There are 4 ways to turn a row about zero (a turn may also mirror it). The second row of each pair is the first, turned, with some noise. The first 36 pairs use one turn. New pairs use 3 turns, one after the other, and a turn may come again.
Known pairs, each followed by its turns in order:
[-31  13   1 -66 -37   5   2 -13]
[-18  29  19   3 -32  37  19  48]  k840

[ 30 -21   5  11   2   6 -12  29]
[ 40 -13  -3  -5  -1 -23 -19  -1]  k840

[  0  22   9  -5 -39  30   0  -9]
[-27  33  16  18 -11  -3 -18   9]  k966

[-20 -32  16  -8 -18  10  14  59]
[  9 -20   9 -61 -22  26  -6  17]  k448

[ -3   6 -45  11  45  18 -17  12]
[ 13 -42 -18 -15  19  28 -35   6]  k966

[-17   4   1   8   6  -2  13   5]
[ 13 -12   6  -4  14  -6  -5   0]  k448

[ 53 -26 -10 -17  53  34  -7  78]
[-67   4  -1  45 -17 -25 -51  63]  k480

[ 15  39 -15   0   0  -2  21 -31]
[-4  0  6 31 -2 11  1 42]  k966

[-24  76  13  26  10 -21 -35  12]
[-58  49 -27  -1 -26 -46  -4 -21]  k840

[ 24 -29   3 -18  -7 -23  10 -30]
[ 20   9 -17  30  13 -37  21  -1]  k966

[57 -2 52  2 24  0 -2 19]
[  7  -1   0   7 -38   1  74   6]  k448

[-23   5  -2  41 -11  -1   4   4]
[-29 -17 -25  21   2 -17  -6   2]  k840

[ 72  27   3 -37  -2 -18   0 -23]
[ 41  65   8   1  11  29   7 -33]  k840

[  5 -13 -16  16  11 -21  -3  -5]
[  8 -15 -16  -3  14  -7  20 -12]  k840

[ 15   3 -14 -21  -6 -28  78   1]
[ -4  23  -3  22  56  31 -39 -34]  k480

[-18  57  -3   7 -16  71   9  12]
[-31  38  26 -10 -21  49 -56  27]  k966

[-73 -48  60 -23 -12  52  23  22]
[ 50  15  20 -96 -15 -17 -22  57]  k448

[-13  27  -8  -4 -15  17  -7  49]
[-16  29  29  29 -38  13   6   6]  k480

[ -1 -78 -73  -6   3   2  18  -2]
[-56  44 -47 -32  44 -27  16   6]  k480

[  3  -8  55  -1 -16 -18  13  68]
[ 16  18   2   7  30 -49 -34  53]  k840

[-52 -25   3 -34  32 -11 -10  -7]
[ -4  -1  22  -1  18  -8 -27  68]  k448

[  0   5  -3  15  34 -24 -14 -36]
[  7 -44 -29 -13  11  20  12   5]  k480

[ -2 -12  11  14 -11  25   4  -3]
[ -2   1  21  -7   4 -29   7   2]  k480

[ 17 -68  22 -70   9 -73 -19  55]
[-45 -52 -28  -3 -50  43  10  95]  k448

[  3  -6  -1   2 -33  22   1 -31]
[  2  34 -23  -8  -3 -19 -15 -18]  k448

[ 10  -2 -43 -18 -38  22  24   9]
[  1  64   7  11  22 -10   3  10]  k480

[-36 -34  71   9   2   7   9  -3]
[ 11  42  27 -43  16  -6  41 -30]  k966

[  1 -12  12   8  -2   0 -14   4]
[ -1 -10  -1  -4 -14 -18  -1  -3]  k480

[ 29 -16  23   6  44   7 -14 -17]
[ 25  -5  34 -11   7 -16   0 -42]  k840

[ -4 -78 -15  -6  33  -1 -20 -28]
[ 42 -64  26 -19  -1   2  45  -8]  k840

[ 10  66  32  15   5  43 -33  -7]
[  4  19  51   7 -30 -48  25 -45]  k448

[ 73 -16  50 -42  -7 -40   0  53]
[ -9 -44 -29   7 -80  28  54  29]  k448

[ 18  24 -20   0  39 -55 -31 -78]
[-18 -46 -13  36  63  -5  40  56]  k966

[ -4  11 -43  31  -1 -77  10 -33]
[ 22 -63  22  23   1 -35  29  45]  k966

[  4   3  -8   6 -68 -18  -1  10]
[-20   3  28  24 -36 -46 -10  -5]  k966

[-17   2 -12 -21 -11 -47 -32 -20]
[ 28   6 -45 -24 -23  27  11 -22]  k480

New pairs. What belongs after each?
[ 19 -18 -12  15  22 -10  -3  34]
[ 33 -39  -3   5   2 -11 -19   9]  k840 k966 k966

[  1 -17  15   8  27   0  -5  43]
[ -3  20 -23  30 -25  -1 -14 -18]  k448 k448 k966

[ 50  13 -12   3  -9  21   7 -26]
[ -1 -22   9  22  37   2  17  32]  k448 k448 k966

[ 36  31  17   5 -21  26  50   4]
[-23   4 -46   2   3 -45 -34  -1]  k840 k840 k448

[ 47  19  13   3  20   5  19 -30]
[ 24   7  -5  19  58  -9 -13  14]  k480 k966 k966

[-55  27 -16  10  23  -7  78  37]
[-51  18 -55  54 -41  22  24 -19]  k966 k966 k840

[-14  39  -1 -34  -3 -27 -29  10]
[-27 -10   6 -26 -21  27 -32  27]  k840 k840 k966

[  2 -24   3   4 -21   2 -11 -59]
[ -8 -54 -24 -10   8  10 -26 -16]  k840 k480 k480

[-17 -51 -12 -16 -34   4   6  26]
[-42   4 -37  16  -7 -34  27   2]  k840 k480 k840

[ 10 -17  -5   3  36  78  78 -37]
[ 14 -47  25  12  -1  58 -22 -94]  k448 k480 k966

[  1 -17   8  37 -78   2  35 -13]
[-12  65 -12 -10 -25 -31  48  37]  k840 k966 k448

[  3  -1 -51  30 -29 -32  47   1]
[-58   2  40 -12 -15  40 -10 -21]  k840 k480 k480

[  1  78  78  31   4 -16  -9 -35]
[ -22   20   -2   36   32    6   15 -108]  k480 k966 k840

[-33   6 -48  18 -21  12 -25   0]
[-24  17  11  23 -48   6 -19 -16]  k480 k966 k966

[  1 -10 -46  37 -68 -37  78   2]
[-39  63 -32   6  -4  24 -49  70]  k840 k840 k448

[ -3 -11  14  34  -4 -23 -12  -9]
[-27 -10  -8  20 -14 -14  -1  17]  k448 k448 k480

[-18  57  -6   0 -38  31   1 -21]
[-38 -34  16 -28 -36 -36  14  -8]  k966 k840 k966

[-29   2  -2  22   1  -4   0 -58]
[-40   3  53  23  -5  -3  -3  22]  k480 k480 k448

[  8  22 -37  23  14  20 -17   0]
[  5   7  -6 -16  21 -53   3  15]  k448 k840 k448

[ 40  65  -9  76  20 -15  19 -16]
[ 76  -5 -17  50 -58   3 -23  21]  k966 k448 k448

[ -3  30 -15  18  61  -8 -21  31]
[ -3   9 -12 -27  39 -35  44 -26]  k448 k480 k966

[  1 -57  31 -14 -14  25 -78 -24]
[ 13 -20 -55 -30 -51 -73  -5 -12]  k448 k448 k480

[  8 -12 -13  41  -6  10  -9 -34]
[ -9 -52 -10  19   1 -14  13   4]  k448 k448 k480

[ 21  14 -27   7   5  -3 -20  78]
[-19 -22  41  38  -7 -20 -54 -14]  k966 k448 k448

[-11  31  30  34   8  78 -50   1]
[-42  -1   3   6 -36  19  92 -16]  k966 k448 k966

[-14  -2   5 -11  10 -41 -61 -11]
[ 42  -7   9 -13   1  27   0  54]  k966 k840 k448

[-31  -5   2  -3   9  57   9  18]
[ 30   4  19  -7  35  -8 -34 -35]  k448 k966 k448

[ 32 -17  10  17  19  10 -41  43]
[  9  -9  22 -33  35 -44  -6 -24]  k966 k840 k480

[-16 -19  39  30  -1 -21  22 -36]
[-34   9   6  56  -5  25  19   2]  k480 k448 k480

[-78  10  -1 -10   7 -50 -39 -16]
[ 20  49 -52  12 -61   9  -5 -42]  k480 k448 k840

[-33  38 -28  -4 -22  -1   8   9]
[ 13 -13 -30  14 -22 -42  -7  -7]  k448 k480 k966

[ 37  -1 -21 -31  -3   5  -1 -12]
[-11  13  26  40  -3  -2  -1  24]  k840 k448 k966

[-24   6  24   7  36  16 -23  -9]
[  2  -2  -2   4 -27  13   7 -45]  k480 k840 k966

[  2 -42 -12 -14  -5   5 -78 -12]
[ 41  12  40   9 -18 -51  45  15]  k448 k448 k840

[ 33 -66 -20   1   1 -14 -78  -2]
[-21  94  28 -24  -7  30  15  20]  k448 k480 k966

[ 17   0 -43  16  -8  14 -25  -7]
[ -1 -15  36 -17  11   3  34 -12]  k966 k966 k840

[ -4  12 -26   8  37  31   4 -13]
[-21   9 -48   8 -21  -4   8   1]  k840 k480 k966

[ -1 -21 -41 -26 -40 -57   1   8]
[  2 -14  44 -35 -56  32  -4  22]  k448 k448 k480

[ 44 -24  57 -23   2  37   1  -8]
[  1 -31  47 -29  54  14  24  -4]  k840 k966 k480

[ 15  35   7 -74  46  21  49  -8]
[ 29  43  17 -54  82  13   1  -9]  k448 k448 k480

[ 11 -78  -6   5   2  18  38   3]
[ 48 -24 -50 -27   5  -7 -27 -28]  k966 k480 k840

[  4  52 -18  27   7  -8 -62 -28]
[  4  -9 -21 -31   1 -39 -46  49]  k966 k480 k448

[-45 -15  -5   0   0  18  32 -28]
[-19  44 -10 -18  -9  21  32   0]  k480 k840 k966

[-19  -8  -2 -30 -15  24  60  22]
[-35  15  28 -33 -40 -31   7 -20]  k840 k480 k966

